The rows are grouped in 2 ways, from coarse to fine. Each group lies inside one group of the grouping before and may be the whole of it. The rows also spread widely along 5 directions, which tell nothing about the answers.
In the rows, zero is written as 128.
Some rows, each with its group in each grouping after it:
[153  82 159 109  92 100 102 139  96 133  94 107 150 144 131 135  96 141
 161 123 130 144 115 141 135 170 169 141  96] | gam j_237
[127  70 137 134 119  92 102 100  75 141 109 101 145 114 134 146 107 108
 148  91 134 138 125 122 110 152 140 153 111] | gam j_469
[163 125 192 104  89 104 113 155  95 137 113 105 106 150 102 146 147 131
 159 143 148 130 101 116 162 174 167 132 117] | gam j_306
[151 135 165 133  68 100 118 131 137 119  93 114 102 138 140 145 132 115
 143 139 125 131 113 104 157 152 187 185 115] | fen j_317
[164 124 165 122  91  56 116 179 123 108 100  82  96 168 127 111 130 159
 133 156 132 130 106 107 150 150 166 178 141] | fen j_14
[158 115 180 155 119  50  81 155 133 124 138 111 118  95 154 146 118 178
 159  86 137 134  98 139 117 154 120 167 152] | gam j_237
[155 160 174 117  73 103 120 163 134 127  93 105  86 167 131 128 147 141
 143 153 100 117 113  97 155 152 191 178 116] | fen j_14
[167  93 180 107 103  70 104 157  79 137 121  89 111 141 101 139 125 129
 157 134 176 145 106 121 146 172 148 137 127] | gam j_306
[142 121 168 122  87  67 120 144 104 123 124  64  86 136 115 136 141  99
 142 124 139 136 120  94 120 132 150 200 157] | fen j_14
[141  70 149 114  89 109 127 131  45 138  96  73 131 157  93 150 115  91
 156 120 141 160 120 105 134 126 171 167  94] | gam j_469
[165 133 166 138 120  92  80 141 134 133 124 139 141 108 141 142 125 180
 160 119 111 110 104 128 134 175 147 139 117] | gam j_306
[104 117 147 125  65 122 118  81 106 150 111  94 115 102 130 163 137  40
 139  96 121 132 125  95 121 144 180 199 107] | fen j_317
[177 171 170 148 113  78  83 170 124 124 126 119 109 105 129 158 134 192
 168  99  88 121  86 110 136 120 150 163 130] | gam j_306
[120  65 133 134  77  50 112 100  76 124 118  49 112 104 122 159 112  48
 143  88 157 157 119 102 100 113 141 206 150] | fen j_317
[120  65 120 102  73  83 130 108  63 129  85  49 128 168 112 109 101  61
 144 134 130 156 148 108 110 137 171 172  97] | fen j_14

New rows, each followed by its group in each grouping:
[168 120 143 135 121  79  79 145 117 131 114 127 152 123 139 132 104 195
 158 119 113 130 103 136 130 171 147 130 112] | gam j_306
[133  92 177 150 121  66  99 121  89 130 153  96 109  87 123 172 139 119
 150  77 149 139 108 102 109 139 122 184 153] | gam j_469
[131  58 132 139 121  78  94 105  67 135 122  86 153 107 123 150 103 100
 149  86 132 144 123 118  97 138 128 168 116] | gam j_469
[162  74 143 108  85  99 134 161  49 116  70  80 135 188 103 142 104 130
 162 150 128 157 113 116 153 131 186 146  73] | gam j_469
[170  84 185 122 103  64 115 170  77 118 122  83 105 151 111 149 130 144
 147 142 171 153 112 123 154 156 145 155 134] | gam j_469
[163 116 161 116  85 120 125 163  78 119  79  99 127 166 106 162 123 134
 158 140  98 152 104 101 158 117 187 165  81] | gam j_469
[167 123 143 127 118  90  94 149 103 138 106 120 146 129 128 130 112 174
 165 111 103 124 112 123 136 145 151 137 100] | gam j_306
[142  76 132 137 110  85 105 132  57 124 103  67 133 124 116 162 105 118
 155  90 118 160 107 107 116  96 142 181 111] | gam j_469
[170  94 173 117 103  59  98 155  75 131 129  80 114 127 103 143 122 144
 164 112 165 146  99 120 133 143 135 141 135] | gam j_306
[127 153 154 143 115 120  91 123 116 151 128 123 129  78 123 167 137 144
 166  64  75 116  96  92 116 115 148 176 116] | gam j_306
[157  93 131 165 126  48  94 148  75 102 110  73 144 110 125 156  94 179
 162  74  94 156 103 106 104  77 130 188 129] | gam j_469
[158 109 186 130 100  76  97 156 106 125 116 100 110 112 132 153 123 152
 157 101 144 146 105 127 128 155 151 170 130] | gam j_237
[184  96 175 131  99  42  97 189  86 100 110  76 104 142 123 143  99 187
 164 115 154 165  92 135 136 130 148 164 139] | gam j_237
[171  95 167 158 126  37  99 167  78 103 124  79 111 119 120 158 113 172
 154  92 137 153  95 115 118 113 126 178 147] | gam j_469
[137 101 147 134  86  49 124 141  78 117 113  46  97 140 111 134 122 101
 138 109 137 151 122  95 104 104 150 206 154] | fen j_14
[153  73 116 130  73  56 116 139  79  98  74  49 138 155 131 128  89 119
 147 127 132 163 112 117 127 106 167 187 104] | fen j_317
[172  63 148 100  93  75 115 151  42 132  90  68 137 167  93 133 106 118
 166 132 160 156 113 129 132 136 164 135 102] | gam j_306
[156  81 112 125  98  68 106 127 114 120  76  98 161 166 151  86  85 153
 133 147 107 130 137 129 123 169 163 150 104] | fen j_14
[134  58 136 113  89  50 119 123  75 124 106  50 123 157 118 107 103  90
 135 127 154 148 139 115 110 153 145 175 139] | fen j_14
[148  57 159  95  88 121 104 113 102 154  99 128 164 151 145 115  95 116
 163 150 156 138 132 158 139 238 166 110  84] | gam j_237
[159 103 153 127  92  47 119 163 105 112 106  75 106 157 124 110 120 137
 140 146 142 144 118 115 133 150 152 178 147] | fen j_14
[155  81 134 119  92  57 115 130 109 122  90  84 139 170 143  86  98 134
 139 152 133 134 141 125 128 179 156 159 115] | fen j_14
[129  71 169 122 102  87  98 105  52 156 148  58 118  98  91 168 132  52
 161  73 172 152 122 104  99 135 129 173 143] | gam j_306
[119  84 155 127  95  71 109  88 111 149 131  87 111 121 137 116 130  72
 130 118 165 127 145 108 106 188 127 177 154] | fen j_14
[152 121 149 137  84  78 100 124 138 121  98 118 122 128 153 137 123 140
 138 132 124 122 119 119 146 168 175 176 110] | fen j_317
[123  88 129 126  89  75 109 111  94 137 101  71 128 133 129 125 116  85
 136 111 121 138 141 106 104 143 157 187 129] | fen j_14
[153  68 150 129 127  64  73  96  99 150 137 118 156  99 135 113 110 139
 155  96 152 129 128 143 112 204 114 123 123] | gam j_306
[141 101 226 128 110  60  92 131 112 138 166 101  82  82 127 167 145 104
 152  94 196 137 109 127 126 191 116 178 174] | gam j_237
[169  85 166 127 111  79 104 145  93 126 114 116 139 162 133 128 122 163
 146 147 154 130 116 136 154 190 154 132 106] | gam j_469
[108  68 135 126  88  63 111  93  75 142 123  43 122 121 122 136 113  48
 136  85 145 147 140  91  81 136 128 198 153] | fen j_14
[155 111 194 126 114  84  87 127 110 153 144 125 108 108 118 149 143 130
 155 117 163 117 110 117 134 185 136 147 138] | gam j_306
[171 123 125 128  90  66 109 169 124 105  65  99 149 187 147  91  96 199
 139 164  93 128 120 124 142 151 179 153  92] | fen j_14
[145 101 116 134  77  90 108 116 114 118  77  92 144 142 149 132  91 120
 147 127 112 135 121 123 137 143 178 175  96] | fen j_317
[134 106  95 124  66 119 126 120  88 119  43  70 149 165 134 140  90 104
 154 127  72 150 120 102 128  86 204 192  62] | fen j_317
[141 103 171 135 120  69  89 116  94 143 153  95 113  83 116 161 137 108
 158  80 150 135 106 106 108 145 127 163 153] | gam j_306
[134  37  97 139 114  66 105 112  42 127  93  67 180 132 128 133  68 130
 157  78 109 165 121 121  95 103 134 160 101] | gam j_469
[175  50 196 112 100  31  99 160  91 122 123  91 122 144 131 114 106 153
 153 149 210 147 117 159 142 208 132 130 143] | gam j_237
[148 132 142 138  93  62 109 144 128 120 107  89 109 136 140 120 126 138
 139 123  96 130 120 102 123 129 155 197 137] | fen j_14
[137  75 156 138  95  47  96 101 127 125 133  95 119  96 164 133 119 102
 134 110 171 131 130 130 120 187 128 178 150] | fen j_317
[157 109 159 122  98 120 116 141  94 131 100 124 125 159 119 156 129 147
 161 132 109 136 104 107 151 154 178 153  82] | gam j_469
[192 124 173 125 100  61 102 199  79 110 109  81 106 146 102 152 119 180
 167 135 130 159  89 105 150 105 157 159 120] | gam j_306
[154 135 166 136  82  69 109 139 140 113 110 106  95 115 145 152 136 125
 139 124 135 131 102 108 145 149 166 193 133] | fen j_317
[180 108 197 102  93  77 104 165 100 139 118 104 112 156 109 129 141 149
 161 158 174 132 104 130 168 195 156 115 120] | gam j_306
[137 104 169 133 108  30  99 125 134 122 143 105 109 117 151 105 131 127
 122 130 170 124 129 123 117 203 122 169 168] | fen j_14
[162  74 167 134 100  48 104 162  79 110 100  72 117 127 120 148  95 154
 167  95 150 166  99 129 118 122 138 166 130] | gam j_237
[170 108 174 142 119  69  95 162 101 117 125 109 112 125 128 155 132 162
 148 114 141 141 103 119 144 147 145 162 137] | gam j_469
[175 130 102 150 127  86  75 146 119 126  82 125 180 128 150 124  88 230
 167  99  54 124 104 123 119 115 156 134  78] | gam j_306
